There are 5 ways to turn a row about zero (a turn may also mirror it). The second row of each pair is the first, turned, with some noise. The first 45 pairs use one turn. New pairs use 2 turns, one after the other, and a turn may come again.
Known pairs, each followed by its turns in order:
[-30  -4   0   4  -1   6   1 -13]
[ 12  -2   5 -12  -1  -7  22 -15] => (3)

[-21 -18  21  17   4  -7   0   2]
[ 15  14   9   1  26 -15  -6  15] => (4)

[  0 -22  -3  12  32  -7  -4   5]
[  4   8 -34 -17   9  -2  -6  -9] => (2)

[  6   1   4 -24  -2  13  -6   4]
[-20  -1   0   2  -9   1 -18  -7] => (4)

[-30  12 -32   0   0  24 -18 -14]
[  8  22  29  14  25 -29 -10  -7] => (1)

[ -2 -23 -16   2   0  15  25  -3]
[  8 -19  21  19 -11  -5  17   9] => (3)

[ 4  2  9 32  9  1 -1 14]
[-25   0 -13  23 -12   2   0  -4] => (1)

[-32   6  -6 -24 -28   1  16  -1]
[ 10  -5 -22 -26 -18  30  -8  13] => (0)

[-13   5   5   0  -6   0  32   7]
[  0  -1  -1  -4 -22   7 -11  24] => (0)

[-17  -8  -4 -10 -21   0  -5  -1]
[-14  -3  21  10   2 -13   6   0] => (4)

[ 0  1  1 -5 -2  0  7 10]
[-6  7 -4 -7  0 -2  2 -4] => (4)

[ -6   5  -1   1  -9   4  14 -32]
[ 21 -12   0   4  12 -23   4  -9] => (3)

[ 0 -1 12  5  2  2 16 -2]
[12 10  2  2  8  9  7  3] => (2)

[ 17   7 -25  -3   3   1  17 -14]
[ -5 -24   6  -9  23  -2  -2 -12] => (1)

[-23  -5  13  -7  -3  10   3  -8]
[ 13   4   0  -2   9   4  23 -10] => (3)

[  3   3   3 -24 -13   9  10 -10]
[ 22  -7   1 -14  13   5  -9   8] => (1)

[  0  13 -13   5  12  13 -13 -20]
[-12 -11  -7 -19 -16   9   7   8] => (2)

[ -1   0  16  -7  -4 -32   0  -8]
[-13  18   4  10  19  -4 -15  16] => (2)

[ -7 -20   6  -3  -7   7  -5   6]
[  4   2   6   2 -12  -5   1  20] => (1)

[  2  -8 -10  -7  -8  -3  -5   1]
[  0   1   6 -12   3  -9   7  10] => (1)

[ -6   2   9  -6   5 -11   1   2]
[-9 13 -1  3  7  0 -2 -1] => (2)

[-16   1  -5 -27  -8 -31 -18  -4]
[-28  -2  10  10 -11  -7  10  34] => (4)

[ -5   2  -1  -2  -4   8   0 -13]
[12 -6 -3  2  1 -4  2 -8] => (3)

[ -3  11 -15  -3 -17  -2 -30  -4]
[ -8   5 -12 -10   6  14  18 -27] => (0)

[ 20  10 -30   5   0   0 -15  32]
[-24   5  -6   9 -36   8 -26   5] => (3)

[ -7  -2  -6   2 -13  -2  -7  18]
[ -8  -3  -3 -20  -9  -2   5  -7] => (0)

[ 29   5  10 -27 -21 -17  -3  -2]
[ -5   3  34   5   8   3 -35   4] => (2)

[  5  -2  -2 -32  -6  -4  25  -1]
[-22  11 -22  12 -13 -17   3 -10] => (4)

[ 17  -3 -15   5   0   6   0   8]
[ -9   3   0  -3   6 -13  17   8] => (0)

[-32 -15 -14  22   3  -7   4  -7]
[  2 -14  19 -26 -15 -10  22  -4] => (3)

[-15  31   2   0 -11  15   2  12]
[-10  -3  13  21 -17  12  23  -6] => (2)

[  4  12   0 -22   4   2 -15   0]
[-15  -5   1  -1 -19   6 -13   8] => (4)

[ 3 -8  1 -5 -7  1 -5 -1]
[ 7 -3  3 -8  4  1  5 -3] => (0)

[  8  13  -5  20   9   4  11 -20]
[ -4 -27  -5   0   6 -16  -7  -7] => (3)

[ 9 -1  2  1  2 12  7 -8]
[  6  -5  -7   4  -1   0  -8 -12] => (4)

[ -4  10  12  -9  21 -20  -6  -7]
[  0 -19  -4  22   1   2 -16 -12] => (0)

[-10  16  -1  -3   9  -7  22   1]
[-16   5   2   7   9 -21  11  -5] => (3)

[-25 -11   7  -4  -6   3 -11   1]
[-12  -6  -2   4  15 -16  17  -4] => (2)

[  9   0 -11  32   5   6   2  19]
[-30  -9 -11  22   2 -11   3   1] => (1)

[ 12   0   3  12 -17  13   2  -2]
[-11  -2  -7   2   7   3 -17  14] => (1)

[11 -4 -1 -3 -4 -1  9 10]
[ -1 -12 -10  -2   3   0   5   8] => (1)

[10  0  6 -2 -5 22 -4  5]
[  7 -17  11  -4   3  11   3 -12] => (2)

[-12   9  27   0   5 -25  -2  10]
[ -2 -21  10   8 -20   3 -21 -17] => (0)

[-26  -2  -2  -4   4  -3  -5 -19]
[ 12   9 -19   1   0  10 -19 -11] => (0)

[ 4 -4 -4 14  4 25 -3 -7]
[ 18  -6   8   6   4  10 -10 -18] => (4)

New pairs. What belongs after each?
[ 3  5 16 14 -8  5  5 16]
[ 14  14 -12  -3 -13   4  -8   7] => (0) (1)

[ -5  18  -9  15  10   9 -12 -28]
[-23  -2  -9 -10  11  20  16  14] => (1) (2)

[  5   3   2 -14  -7  -2   8 -14]
[ -5 -15  12  -1  -2   8  -9  -3] => (2) (0)

[ -1  -1  17   9 -10 -10  -6 -21]
[-10   1  16 -10  -2  12  -7  20] => (4) (3)

[  4   2  -2   3 -18  22  14   1]
[-4  6  8 -5 13 25 -1 10] => (1) (4)

[  6 -21   1   1  -1   0   4 -14]
[ -4  16  -1   8   0 -17  -3  -5] => (4) (0)

[ -1   0   2 -13  -4   3  -2  -3]
[ 1 -4  5  8  0 10  1 -2] => (0) (3)

[-3 -1 -4 10  8 19 21 12]
[  7 -12  -4  21   5 -13 -12  10] => (2) (3)

[-1  8  3 -9  3 16 -3  0]
[  3  12   8  -1  -6   5 -13   0] => (0) (4)

[-11   8 -11   2   3  16  -1   1]
[ 13  -1 -16   2  11   0  -2   2] => (4) (3)

[ -4 -14   7   7  -3  -2  23 -13]
[ -5  10   8 -13  -8   0   2  23] => (1) (1)

[ 5 -1 17 -6 -5 22 12  8]
[ 12  -5 -20   7   2  -5 -18 -10] => (2) (4)

[-10  -1   9  13 -14  21  -2   7]
[-13   5 -13 -18 -18   5  -8   3] => (1) (3)

[12  2  4  3 24  3  5 -5]
[ -2 -12   5  -2  -7  20   3 -12] => (4) (4)

[ -5  14 -21   3 -10  -4  12  19]
[ -1  17 -17  -6 -10 -14 -16  11] => (1) (2)

[  7   4   1 -10  -7  -4   9  17]
[ -1  11  13  13  -1   6   3 -12] => (2) (0)

[ 3 10 25  9  5  7 -1 -2]
[ 13  12   0   1  -4   7 -14 -20] => (2) (4)

[ 6  0 -2 31 -8 11 -6 -3]
[ 10  -5  -5 -15 -20 -21   1   6] => (0) (4)

[ -4  -8   7  32  -2 -10  -5   1]
[  1 -19   0   7   0  21  20  -1] => (4) (1)

[  5  -1   9  14   4 -15 -12 -15]
[-13  -7  16   0   0  -4  20   5] => (1) (2)

[ 9 -6 14 17 24 11  0 -2]
[  8   0  -9 -20  11 -13  15 -15] => (3) (2)

[ -7 -10   8  12  -4  -6 -21   1]
[-14   5   3  -2   9  22   5   2] => (4) (3)

[-1  0 -8 -1  1 -6  8 17]
[ 0  9 -1  7 -7  5 11 -9] => (2) (0)

[ 6 20 -1 -8 -1 -5  2 -1]
[ -7  10   6  -2   1  -7   2 -16] => (3) (1)

[ -1   4 -17 -10  -6 -12  22  -2]
[ -3  14 -22  -7   2 -10  -9  10] => (2) (3)

[  2   8   7  10   1 -20 -15 -10]
[-17  15  -4  -7  14  10   0  -7] => (4) (4)

[  0  -2  -2   6  32   3  -3 -18]
[-22  13  14  -3  11  -7  23  -1] => (4) (0)

[ 22 -32  -4 -32   3  -1   0   7]
[ -2 -32   5  -6 -15  14  32   1] => (0) (1)

[ 20   5  -6  -2   6   2 -15   2]
[ -8  -9  18  10   4   2 -11  -2] => (2) (4)

[ 3 -6 -1 -3 -8 12  6 -3]
[-9  4 -5 12  3  3  1  1] => (0) (3)

[ 16  11 -16   3  -7 -13   3   0]
[  7  11  -4  -4 -20  -3   1  16] => (0) (0)

[-18 -17  -1  -5   1   4  13  10]
[ -4 -22  -5 -10   8  -2  13 -10] => (0) (0)

[  8   4  -7  -4  12   6  -6 -12]
[ -9  -6   5  15  -1   0   2 -13] => (0) (1)

[ 0 31 -3  3  3  6 -4  2]
[ -6   6  16 -11   4 -17  -5 -15] => (3) (1)

[ -8 -11  11   2  20  -6 -11   3]
[  8 -11  -2  -7   3 -21   4 -15] => (1) (4)

[-5 27  0  8 -2 10 -8  0]
[-9 -6  0  1 -7  0 30  0] => (0) (2)

[-2 -2  2 -3 26  9 12  5]
[-9 13 -5  1 25  2 -5 -6] => (4) (1)

[  0  -2  22  -6  10   5 -12  -1]
[ -7  -5  -9 -15  18   9   1   0] => (0) (2)

[ 15   2  12 -15  -4  21  -3  12]
[ 5 23 23 -8 -1 -4 -3  0] => (4) (1)

[ -4   1  -7 -11  -7   5  -9  16]
[  4  -1   2  -4  -2  17 -18  -1] => (4) (0)

[-21 -11   6   4   6 -32   5   0]
[  0  -3  28   9   4 -15  -7  23] => (1) (2)

[ 1 -5 17  0  2 -4 15 32]
[ 14  -4 -17  26  -2 -20  -1  -5] => (3) (1)

[ 2 25 16  9 -1 26  6 -5]
[-11 -13  17 -11   9  -7 -26  13] => (4) (2)

[ 11  -8  32  31 -10  -2  24   7]
[  7 -23 -26  31  19 -18   8   0] => (4) (0)

[  6  -3   5 -10  14 -19   8 -21]
[ -1   7   6   7 -14  23  13 -13] => (3) (1)

[ 19  21 -16   4   1 -12   8  -4]
[ 10  11 -27   0 -18   8  -2   4] => (2) (3)

[ -5  10  29  -2   0   3 -18   4]
[  4   3 -14 -14   4   3  27  -5] => (2) (2)

[ 10  -2   2  -5 -20   0  21 -20]
[-14 -12   1 -14  13 -12 -14 -19] => (1) (2)

[-15  -1 -15  -5  -1   3 -23   0]
[  9  -1  22  -6  15  -3   2 -14] => (0) (1)

[ -5 -28  15  -2  11  15 -32   0]
[-18   4  18   0  23  -8 -23 -26] => (4) (0)

[  6   2   0   3  -5   7 -10 -14]
[-11  11   4   2   9  -1  -6  -4] => (2) (4)

[ -4 -11  14  -1   8   6  -2  -2]
[  6   9  -6   4  -2   3 -12 -13] => (3) (4)

[  7 -14 -13 -11  -5   0  12   0]
[  2  20 -10   5 -10   2  -8   4] => (4) (0)

[ -1  18  -1  -8   3 -10   3   2]
[  5  14  -4   7 -12  -7   2   7] => (4) (3)

[-8 13  3 23 10 -6  7  4]
[ -4  16   1  -2   3 -26   6  -1] => (3) (2)

[  1 -16  16  -3 -18   1  -1   8]
[ -6   6  -8 -16  -4  10   0 -19] => (3) (4)

[ -7   4 -13   5 -12  -1 -32 -10]
[-20 -30   2  11 -10   2  -4  -2] => (3) (4)

[  1  20   1  -7 -11 -20   6 -17]
[-17  -1  15 -26  -7  -4  -8   4] => (1) (2)

[  0  11   3   4   3  -5  -9 -10]
[  5  -4 -12   5  10   2   1  -8] => (3) (0)

